The groups are shells around one centre, one inside the other: the same stretched ball of 7 dimensions in 7 sizes.
In the rows, zero is written as 128.
Known rows, each followed by its group:
[170 100 142 116 168 189 100 110 169 171 135  50 121 136 166 117 107 117
 142 124 113] : (1)
[159  99 143 132  96 153 114 130  94 135 124 132 108 173 122 119 155 175
 146 142  89] : (1)
[138  72 160 119 160 144 150  94 204 176 154  83 102 134 162 188  62 130
 163 154 170] : (4)
[116 110 144 157 126 114 164 123 157 115 115 130 122 136 127 153 122 134
 142 139 153] : (2)
[149  57 152 119 113 144 131 101 150 164 127 104  90 176 124 163 104 176
 177 168 133] : (6)
[113 114 180 156 147 105 217 119 205 126 183 139 100 106 180 189  70 103
 151 140 192] : (6)
[199  76 144 115 139 184 104 106 147 160 137  71  96 159 163 119 112 126
 155 136 125] : (2)
[119 116 137 156 114 106 158 126 124 111 123 159 124 139 123 165 138 148
 130 136 142] : (5)
[160 106 125 128 143 160 100 115 129 145 117  97 130 143 141 132 134 134
 126 124 116] : (1)
[190 126 136 128 103 196  66 150  62 132 116 122 132 166 135  71 172 153
 115 115  57] : (4)
[182 125 124 130 132 199  62 139  97 136  96  85 144 153 136  68 163 131
 114 108  72] : (0)
[110 101 154 125 160 113 177  96 185 170 179 101 100 123 159 199 103 154
 161 146 136] : (5)
[111 125 147 145 136 142 124 137 145 136 115 137 153 127 131 155 102 134
 113 131 139] : (2)
[ 76 168 140 147 176 129 134 138 161 145 138 129 179  87 147 171 110 121
  89 108 124] : (4)
[124 120 162 141 141 117 178 119 160 141 182 139 107 118 168 181 105 134
 141 135 144] : (1)
[149  63 179 129 117 129 181 104 181 154 169 121  72 156 158 180  73 147
 184 168 169] : (3)
[158 132 142 130 146 197  81 141 132 148 112  79 148 138 148  81 134 124
 119 112  83] : (1)
[129 124 167 123 139 172 117 138 145 167 153 107 132 136 153 131 108 151
 135 133  91] : (0)
[191  89 143 125 108 182  93 126 105 141 119 103 106 173 139  98 141 149
 146 136  97] : (1)
[ 98 103 142 127 148 111 154 103 160 165 151 120 120 131 132 201 113 170
 147 148 128] : (5)
[ 88 132 165 146 136  97 196 124 159 140 181 151 113 117 151 191 117 158
 144 140 128] : (5)
[141  95 160 130 135 139 146 116 158 152 156 131 112 135 157 178  84 135
 141 145 156] : (2)
[166 165 146 140 139 206  72 166 101 129 121 109 165 125 160  62 145 108
  89  93  71] : (3)
[175 110 151 111 139 192  91 126 123 172 156  87 116 149 163 111 128 148
 137 126  77] : (2)
[157  99 163 148 121 131 176 120 157 121 158 127  89 141 163 144 112 122
 157 139 154] : (0)
[119 100 178 136 132 114 198 113 178 152 192 132  86 131 166 188  92 150
 168 153 146] : (0)
[127 187 133 144 155 188  74 167 103 133 115 111 188 109 146  79 158 118
  75  86  58] : (3)
[115 171 105 136 158 171  61 146  95 142  90  97 190 122 116  96 183 148
  82  93  46] : (6)
[160 112 137 139 158 150 137 112 164 135 138  90 119 123 167 137 116 102
 132 119 146] : (3)
[102 104 176 129 157 105 207 101 202 169 206 118  90 114 175 213  79 147
 167 151 152] : (3)
[192 112 149 128 124 201  77 143 111 139 121 107 131 152 156  88 120 118
 118 119 106] : (2)
[ 64 179 155 171 123  90 173 161 116 103 150 211 167  99 132 182 131 144
  88 118 130] : (6)
[ 94 125 140 149 156  98 180 111 174 135 147 123 126 111 143 187 120 136
 137 132 148] : (5)
[ 99  81 167 128 150 102 193  93 205 170 175 120  96 127 154 227  65 152
 168 164 176] : (3)
[ 75 129 118 144 136  97 139 118 126 138 110 142 151 130  99 186 151 180
 121 136 110] : (4)
[144 110 153 134 167 157 142 114 190 152 145  79 122 119 170 143  90 104
 139 127 148] : (1)
[ 68 106 165 150 142  59 230 102 192 140 185 168 103 110 148 252  81 153
 154 158 189] : (4)
[178 113 123 100 155 216  39 122 110 186 117  51 142 154 143  88 149 155
 123 116  46] : (6)
[169 124 170 137  92 180 113 158  90 130 145 141 114 163 146  86 144 155
 136 131  75] : (6)
[ 91  99 167 136 152  94 199 102 198 159 181 134 105 115 157 227  73 146
 156 155 173] : (0)
[207  71 148 118 108 194  89 120 116 150 120  88  94 182 145  95 126 145
 158 142 106] : (3)
[130  79 158 124 147 120 173  93 185 166 171 106  90 137 158 198  88 149
 168 155 157] : (5)
[145 113 172 140 113 154 140 142 133 135 151 145 116 143 153 137 103 138
 136 138 128] : (5)
[102 157 133 136 179 155 103 136 153 154 126 108 180  96 150 152 110 117
  87 105 115] : (6)
[117 114 139 123 154 144 131 111 156 170 142  79 121 137 136 147 138 166
 151 135  86] : (0)
[145  99 139 145 113 153 114 131 128 123  90 117 129 160 116 117 131 144
 138 139 126] : (3)
[116 164 125 141 153 156 100 143 114 138 119 108 166 118 134 113 164 141
  98 102  69] : (5)
[ 83 137 164 134 143 124 153 133 150 161 167 146 141 116 143 186 104 164
 125 137 112] : (0)
[190 101 135 130 138 174 106 118 130 137 129  91 113 146 160 112 130 115
 133 121 123] : (3)
[125 111 139 132 169 133 143 105 178 156 147 101 129 114 159 181  96 121
 129 129 153] : (0)
[ 85 154 139 147 132 122 140 141 120 135 130 133 149 128 117 140 164 172
 123 124  73] : (2)
[161  92 128 125 135 146 121 104 131 149 131  94 105 154 138 143 143 153
 149 136 112] : (0)
[122 156 130 149 125 161  93 156  95 121  97 127 166 137 116  93 170 148
 101 110  70] : (1)
[150  92 174 140 104 128 182 121 145 133 171 134  75 157 154 147 121 156
 174 153 128] : (4)
[ 93 159 137 142 163 127 135 134 141 144 149 135 162  99 148 170 127 135
  97 112 112] : (1)
[ 92 140 137 142 147 102 168 118 140 142 160 129 126 119 137 174 154 165
 135 127  98] : (2)
[101 146 154 140 159 117 174 123 159 149 184 122 123 105 164 171 130 142
 132 122 108] : (2)
[ 99 112 178 135 154 132 175 121 199 164 170 114 118 117 162 182  70 136
 151 147 149] : (4)
[170 101 143 129 128 197  75 136 130 146  93  87 139 158 134  89 116 130
 129 129 107] : (4)
[165 167 134 126 159 208  62 152 101 152 135  87 165 120 165  74 157 119
  88  88  49] : (6)
[113 153 148 113 179 171 104 130 147 188 172  87 153 106 166 146 122 147
 111 111  67] : (6)
[112 118 147 162 142  97 188 117 175 110 139 143 121 113 149 183 103 111
 133 133 184] : (4)
[125 168 135 135 147 180  81 156 102 145 121 107 171 124 138  92 162 144
  94 101  50] : (5)

New rows, each followed by its group:
[157 130 150 131  96 181  76 159  67 137 122 156 145 160 127 104 145 166
 107 126  71] : (6)
[139 124 128 124 144 149 107 119 116 155 140 112 134 136 140 148 146 156
 121 123  91] : (0)
[143 152 155 155  90 172  95 178  71 106 106 168 157 150 123  80 154 147
 100 117  79] : (3)
[165  86 146 139  78 135 134 126  87 120 125 151  91 183 116 128 158 180
 159 151 105] : (6)
[111 133 129 149 136 128 118 135 125 124 107 152 162 123 124 163 121 134
  98 123 140] : (6)
[ 80 111 150 135 140  94 178 108 162 157 159 134 116 129 129 205 118 179
 152 151 126] : (5)
[ 62 143 171 146 152  94 194 129 177 151 185 162 136  97 154 216  88 149
 126 138 145] : (3)
[102 141 162 158 103 116 157 154 112 113 141 189 139 132 129 158 126 154
 116 134 125] : (5)
[169  62 163 136  96 144 152 113 145 133 129 117  76 178 134 135 111 155
 181 163 145] : (4)
[103 186 147 143 146 156 112 163 104 141 152 141 172 106 148 119 155 145
  87  99  58] : (2)
[136  75 146 112 143 143 134  95 165 179 145  84  99 154 138 173 107 169
 168 155 121] : (0)
[131 118 152 122 163 174 117 122 171 172 141  65 130 131 154 123 113 139
 143 128  94] : (2)
[ 99  86 145 116 180 115 169  81 213 189 166  72 106 120 152 214  85 153
 167 152 147] : (4)
[149  88 177 153  77 125 171 138 124 110 142 179  90 165 136 151 105 151
 156 159 158] : (6)
[139 151 165 141 122 185  96 168 109 135 132 141 157 131 149  99 118 131
 101 116  90] : (3)
[154 148 145 167  90 153 114 169  75  83 104 177 148 145 128  89 159 126
  98 112 110] : (6)
[144 112 159 123 123 171 118 132 127 162 145  94 111 158 140 108 142 171
 155 138  66] : (6)
[137 119 109 120 150 168  75 116 116 162  97  69 146 150 114 112 171 169
 128 121  59] : (6)
[ 88 159 124 142 171 123 128 128 143 145 135 126 170  97 140 173 133 134
  94 109 113] : (3)
[ 95 132 150 155 112 118 139 146 120 119 116 180 153 132 115 168 115 153
 110 137 138] : (3)
[141  92 144 117 171 154 132  96 187 177 151  65 112 129 162 165  95 132
 152 137 134] : (5)
[ 78 175 143 154 131 127 126 160 104 126 127 166 175 114 120 143 151 159
  91 114  82] : (5)
[116 193 116 140 138 176  57 169  59 133 106 134 197 121 119  85 195 156
  66  87  23] : (6)
[181 107 149 139 132 163 128 126 138 127 142 114 111 138 168 123 116 107
 131 123 141] : (3)
[152  69 176 122 143 130 184  94 198 165 190 109  74 136 181 198  60 129
 175 158 180] : (6)
[ 52 166 144 162 107  96 148 159  96 116 119 198 170 126  95 169 156 187
 101 131  91] : (6)
[135 136 177 153  83 149 142 167  94 114 146 179 123 152 135 113 135 159
 128 135  96] : (6)
[ 70 170 141 163 108 111 139 163  91 110 113 181 167 129  99 138 170 178
 102 123  77] : (4)
[148 170 131 132 119 194  50 170  51 137 113 136 175 142 127  73 182 159
  81  98  27] : (4)
[162  91 143 121 108 179  85 129 107 154 107 104 120 176 119 108 138 172
 145 143  84] : (2)
[142 112 135 157 110 125 138 131 117 102 106 152 128 145 124 140 137 133
 124 131 147] : (2)
[112 140 152 171 119 112 171 146 139  94 125 164 136 122 137 144 127 120
 119 125 152] : (3)
[114 126 129 138 132 159  86 139 120 142  84 118 165 143 107 125 133 155
 111 128  99] : (6)
[204 111 153 111 142 224  72 133 125 168 144  57 115 153 173  66 132 126
 139 116  66] : (6)
[154 113 120 121 140 185  55 129 110 156  89  96 158 149 123 115 133 145
 108 122  94] : (6)
[114 150 143 139 171 148 138 128 164 148 148  91 145 105 160 136 128 121
 119 110 104] : (1)
[105 193 135 153 122 144 104 172  63 116 133 174 178 117 128 113 184 157
  75  96  50] : (6)
[108 136 145 141 142 132 131 134 134 141 141 147 150 118 141 170 114 141
 108 125 127] : (5)
[107  93 138 147 134  91 174 102 164 131 131 141 114 134 127 204 108 148
 146 150 173] : (2)
[ 85 117 138 135 157 111 154 109 170 158 138 112 135 121 129 192 114 159
 138 140 129] : (5)
[119 115 138 148  88 136 113 145  88 119  90 154 137 169  90 122 160 186
 132 143  90] : (6)
[ 63 169 150 141 143 123 138 149 123 152 151 153 167 110 128 167 139 174
 104 122  76] : (2)
[129 168 154 169 121 151 130 170 112  94 121 163 162 115 148 102 135 105
  90 104 120] : (6)
[ 84 137 127 151 116 108 139 134 109 125 106 145 145 143  94 148 172 186
 129 134  85] : (6)
[ 94  85 161 161 110  69 221 108 176 115 143 162  90 142 124 209 102 157
 172 167 188] : (6)
[120 135 156 131 175 157 138 124 182 163 159  87 138 106 171 148  97 116
 126 120 121] : (5)
[144  99 146 125 172 165 129 105 195 167 134  51 119 128 161 136  98 117
 151 131 132] : (3)
[112 184 139 142 141 186  72 173  94 138 108 121 191 120 129  79 162 143
  80  96  42] : (4)
[140 142 107 146 126 166  65 146  83 118  68 119 173 146 104  92 176 145
  92 107  79] : (6)
[101 124 139 128 152 118 151 111 147 163 161 113 123 126 139 179 137 170
 141 135  98] : (5)
[133 145 167 136 127 145 145 145 116 142 183 153 124 124 166 144 128 146
 121 122  96] : (6)
[124 123 165 134 138 137 163 126 154 152 174 116 108 130 159 149 121 150
 150 135 106] : (5)
[ 56 127 148 163 106  64 197 129 133 116 135 186 127 135  99 203 142 190
 142 152 131] : (6)
[127 172 135 150 134 171  85 166  94 120 107 140 181 120 134  95 152 127
  79  98  80] : (1)
[110  79 148 149  97  95 173 113 141 123 116 154 100 164 103 181 122 178
 166 166 154] : (6)
[ 99 142 146 132 134 146 117 140 119 156 136 125 148 134 125 138 145 176
 122 128  68] : (5)
